All groups share one centre, and each spreads out both ways along 11 directions, with some noise.
(in the rows, 128 means zero)
Known rows, each followed by its group:
[119 149 144  90  84 149  85 142 160 144  97 135 107 136 141 132 145] -> (0)
[ 86 131 153 176  98 128 113 133 173 136 140 151 150 155 162  86 153] -> (2)
[118 156 148  87 113 154  83 121 165 132  87 120 115 139 118 121 166] -> (0)
[157 180 134 103 120 123 127 163 167 138 101 153 120 130 162  90 113] -> (3)
[142 125 146 157  62 178 169 179 143 150 148 104 149 107 165 101 138] -> (0)
[143 116 126 149  89 128 158 153 113 113 158 120 168 128 122 151 159] -> (1)
[123 123 121 122 107 135 157 144  91 145 113 118 124 119 112 106 150] -> (2)
[195 149 139  46 128 146 163 121 172 148 121 155  91 102 108 170 139] -> (1)
[121 110 148 182 100 112 156 142 145  85 190 150 164 142 190 111  93] -> (1)
[136 140  74  94 172 120  86 129 137 108  79  89 132  74 142 178 109] -> (2)
[190  66 140 139  98 162 143 146  84 104 178  88 128  89 154 173 114] -> (1)
[196 130 160 116 108 150  92 123 138 129 105 140  96 143  92 125 148] -> (2)
[174 154 158 102 129 166 155 138 148 127 140 121 111 116 152 103 105] -> (2)
[106 184 109 148 123 131 171 165  77 113 139  52 182 106 110  91 107] -> (2)
[118 118 123 116 134 170 108 137 154 138 108  94 111  90 206 121  85] -> (3)
[131  64 110 131  83 137 169 167  86 131 141 121 126  69 174 136 155] -> (2)
[ 34 106  95 121  86  93 120 146 113 177 126 120 143 112 142 154 124] -> (1)
[166  96 140  57 101 152 141 114 105 177 116 145  62 119  76 166 121] -> (2)
[102 127 110 179 102 100 146 151 123  62 140 134 182 126 149 115 127] -> (1)
[206 126 154 105 130 171 143 146  97 135 125 138  92 149 128 114 118] -> (0)
[ 85 141 107 120 131 170 165 152 134 107 134 150 107  47 159 131 129] -> (0)
[135  83  94 167 104 144 168 119 125 144 114 115 143  93  60 173 124] -> (3)
[ 86  59 115 113 115 149 122 113 128 162 120 127 116 150 162 159 127] -> (3)
[162 148 108 113 156 151 155 144 157 121 115 127 114  46 148 137 173] -> (1)
[100 119  88 121 154 129 136 104 122 117  74 130 122 151  83 135 117] -> (2)
[157 105 116  79 130 164 162 113 145 104 110  98 139 141 130 171 102] -> (3)
[109 114 102  53 143 139 179 139  91 178 134 106 105  93 148 156 122] -> (2)
[127 118 139 164 152 204 181 120 156 166 157  94 136 109 147 108  75] -> (1)
[123  91 106 122  66  97 124 163  89 116 119 144 139 149 145 150 115] -> (1)
[114 120 150 126 139 161 157 102 189 143 122 163  98 102 147  80 174] -> (2)
[119 175 142  75 116 101 150 149 122 163 142 166 102 122 140 100 143] -> (3)
[127 146 123  96 138 143 151 140  85 112 146 141  94  65 103 146 141] -> (0)
[132 109 134  95 111 110 158 129 130  91 170 168 127 121 134 179 125] -> (3)
[103 123 115 114  82 142 195 136 169  81 112 126 114  32 140  96  90] -> (0)
[131 133 163  77  99 129 136 111 137 183 141 135 106 171  95 136 136] -> (1)
[ 79  48 133 154 114 144  76 113 108 150 145 144  77  72 169 151 125] -> (3)
[113 121 103  97 119 105 150 151 145 160 145 152 142 130 177 178 114] -> (1)
[ 84 127 110  92 135 149  72 103 173 116  78 121 115 132 135 171 126] -> (0)
[135 110 147 163 136 122  93 117 134  79 153 201  88 112 135 136 116] -> (3)
[166 131 152 132 122 150 161 134 134 132 148 135 142 182 134 119 134] -> (1)
[119  85 103 113 164 115 157  90 100 132 114  89 111 113 133 109  67] -> (0)
[116 118 140 101 152 190 137  92 164 205 111 104  78  90 106 129 124] -> (1)
[143 138 130  94 131 149 154 163  71 115 119 147  74 112 148  78  84] -> (0)
[165 153 122  57 138 122 127 137 111 106 108 119 101 121 131 133  90] -> (3)
[166 117 121 127  92 125 134 172  93 117 164  92 162 120 153 178 112] -> (2)
[ 95  90  94  90 111 113 149 159  64 189 145  97 125  72 165 167 161] -> (2)
[ 83 156  90 112 104  89 180 152 137 168 117 127 167 142 115 124 128] -> (3)
[147 124 160 122  63 182  73 145 122 156 106  57 131 132 120 124 152] -> (0)
[143 125 131 115  71  86  99 138 144 166 146 120 164 159  97 198 154] -> (0)
[162  93 148  92  70 113 126 146 157 124 148 162 139 148 163 175 188] -> (3)
[117 119 119 122 131  87 185 142  89 157 144 133 131 138 146  84  92] -> (0)
[124 102  79 184  84 141 177 146 137 148 113  89 179  83  87 158 123] -> (3)

New rows, each followed by its group:
[126 112 197  95 101 180 173 115 173 191 199 144  92 126 170 113 131] -> (2)
[122  85 115 118 126 146 153 137 146 126 136 139 112  73 204 132 140] -> (2)
[120 112 112  99 120 128 164 114 118 151 112 152 115 149  70 147 145] -> (2)
[162 120 134 133 126 183 176 142 196 196 148  99 154 124 180 147 111] -> (0)
[ 96 141 155  94 158 133 110 115  86 115 147 136 100 166 157  96 137] -> (3)
[183  80 110 164 119 196 152 155 122 135  82 141  98  94 143 114 135] -> (1)
[124 185 129  70 120 139 133 145 137 124  88  95 115 141 140  86  53] -> (0)
[115  45 113 104 127 168 179 124  75 152 154  94 116 108 153 163 148] -> (2)
[143 162 147 131  86 144 168 156 204 173 144 131 175 152 154 118 151] -> (0)
[150  76 147 126 102 172 125 135 106 166 150  96  87  65 150 144 136] -> (1)
[133 120 111 105 121 145 155 135 137 149 152 101 131  54 134 183 145] -> (1)
[ 76 121  82 105 109 135 152 163  99  71 129 171  98  42 151 164  86] -> (0)
[155 135 138 118  81 139 171 164 122 114 150 152 116  76 114 121 151] -> (0)
[ 61 132  94 125 137 129 153 152  95 142 135  74 161 103 166 122 106] -> (2)
[107  79 110 161 159 176 119 118 113 141 136  77 136 122 173 140 103] -> (1)
[149 144  90  98 162 181 154 123 146 117  72  41 148 103 123 141  49] -> (3)
[135 137 152  87 121 149 112 148  94 124 145 121  71  72 185  99  80] -> (3)
[159 115 145 102  83  96  92 128 106 165 125 121 124 157  96 153 161] -> (0)
[ 68  95 101 179 113 171 147 169  84 135 169 136 137  74 172 154 158] -> (0)
[179  73 118 140 117 181 148 122 150 152 113 140 113 110 109 181 157] -> (1)
[164 129 124  82  97 134 207 158 121 157 151 134 107  49 120 143 165] -> (2)
[194 159 181 129 100 152 199 141 180 129 174 166 107  83 136  80 125] -> (1)
[107 121 140 113 128 124  77 115 183 200 120 161  83  75 154 151 192] -> (3)
[131 146 132  89 134 135 173 163 105 178 152 149  90  84 159 113 122] -> (0)
[148 123 140 166  69 145 156 179  87 106 159 165 141 131 115 122 183] -> (0)
[123 145 122 116 136 171 194 125 164 165 123 123 138 163 110 133  65] -> (1)
[143 136  93  93 154 133 146 130 138 106 109 116 132 108 135 160  94] -> (2)
[103 129 123 120 135 147 186 146  87 150 134 109 141 142 145  76 163] -> (2)
[110 154 145 113 156 159 178 128 149 153 124 157  94  93 150  60 177] -> (0)
[144 145 134 106 124 144 124 144  89 133 127 107 117 137 114 128 119] -> (0)
[ 95 168 107 122 167 180 169 147 137 118 149 148 129  97 147 153 139] -> (0)
[ 74 161  96  87 169 124 176 113 145 175 109 118 131 130  97 124 112] -> (3)
[ 99 166 112  89  82 141 154 178 124  92 107 131 117  80 159 104  54] -> (0)
[128 104 170 136 122 183 159  97 174 132 167 121 119 119 138 127 119] -> (2)
[ 66 107 124 152 139 142  74 105 121 150  98 106 122 161 146 107 117] -> (2)
[ 98 137 119 146 162 136 129 117 173 107 140 109 165 117 184 132 155] -> (2)
[116  94 106  73 150  99 140 107 122 149 108 159  74  99 148 133  78] -> (0)
[177 159 120  48 112 118 173 174 128 143 126 149 116 116 150 154 113] -> (1)
[132 181 117 140 117 102 129 164 119 130 100 125 157 158 118  79 136] -> (3)
[132 108 117 110 128 133 200 147  89 147 149 116 140 108 134 120 222] -> (2)
[135 119 153 167 134 178  94 123 172 126 153 138  93  47 168 128 138] -> (3)
[106 132 157  79 121 164 129 111 144 196 131 115  64  89 131 111  89] -> (2)
[ 71 129 167 143 117 155 137 109 196 173 177 125 123  90 164 113 144] -> (2)
[122  73 112 137 139  96 141 117 107 130 128 177 115 161 138 137 138] -> (0)
[134  50  88 139  62 159 167 143 165 205  95 100 146  93 115 176 147] -> (3)
[137 131 126  87 103 129 160 158 153 124 113 204  89 121 170 124 107] -> (0)
[162  92 102 112 109 113 131 145 155 112 105 170 117  87 145 168 153] -> (2)
[ 95 137 124 114  93  85 140 132 169 134 103 152 154 161 142  94 127] -> (0)
[176 101 145 103 120 187 114 142 120  91  90  86 130 190 186 100 103] -> (3)
[160  93 119  62 116 157 116 107 105 127  93 104  78 102  85 179 110] -> (1)
[122 167  92  87  90  68 118 181 100 153  96  93 152  98 135 132 116] -> (3)
[114 121 119 110  99 116 178 180  72 130 140 189  84  92 168  85 107] -> (0)
[169  75 116  94  78 115 132 121 129 150 110 172  82  97  67 201 155] -> (2)
[ 87 117 119 108 129 153 130 128 120 192 109  68 134 126 145 113 157] -> (3)
[106 115 116 124 105 110 139 134 110 131 144 136 125  91 118 155 149] -> (0)
[151 152 157 112 137 155 143 118 147 219 137  37 152 134 124  98 142] -> (0)
[182 121 122 142 156 179 181 156 155 134 125 149 133 169 186 121  73] -> (1)
[174  80 116 150 146 192 139 145 103 134 136  81 122  64 161 154 141] -> (1)
[159 102 140  97 107 151 190 157  74 154 178  95 142 120 144 151 186] -> (2)
[189 123  93  80 134 127 150 148 133 116  85 147  91  49 138 149 143] -> (2)
[138  92 150 118 138 147 108  96 179 139 116 173 105 161 148 136 175] -> (2)
[179  95 135  94 106 164 183 128 133  70 148 114 146 145 139 167 104] -> (3)
[ 97 169 119  76 157 151 163  76 195 135 106 115 110  96  78 141  71] -> (1)
[135  60 116 153 130 120 131  87 140 144 125  71 156 148 117 144 110] -> (0)
[155 131 135  55 116 111 113 152 148 173 125 158  95 133 179 172 100] -> (2)
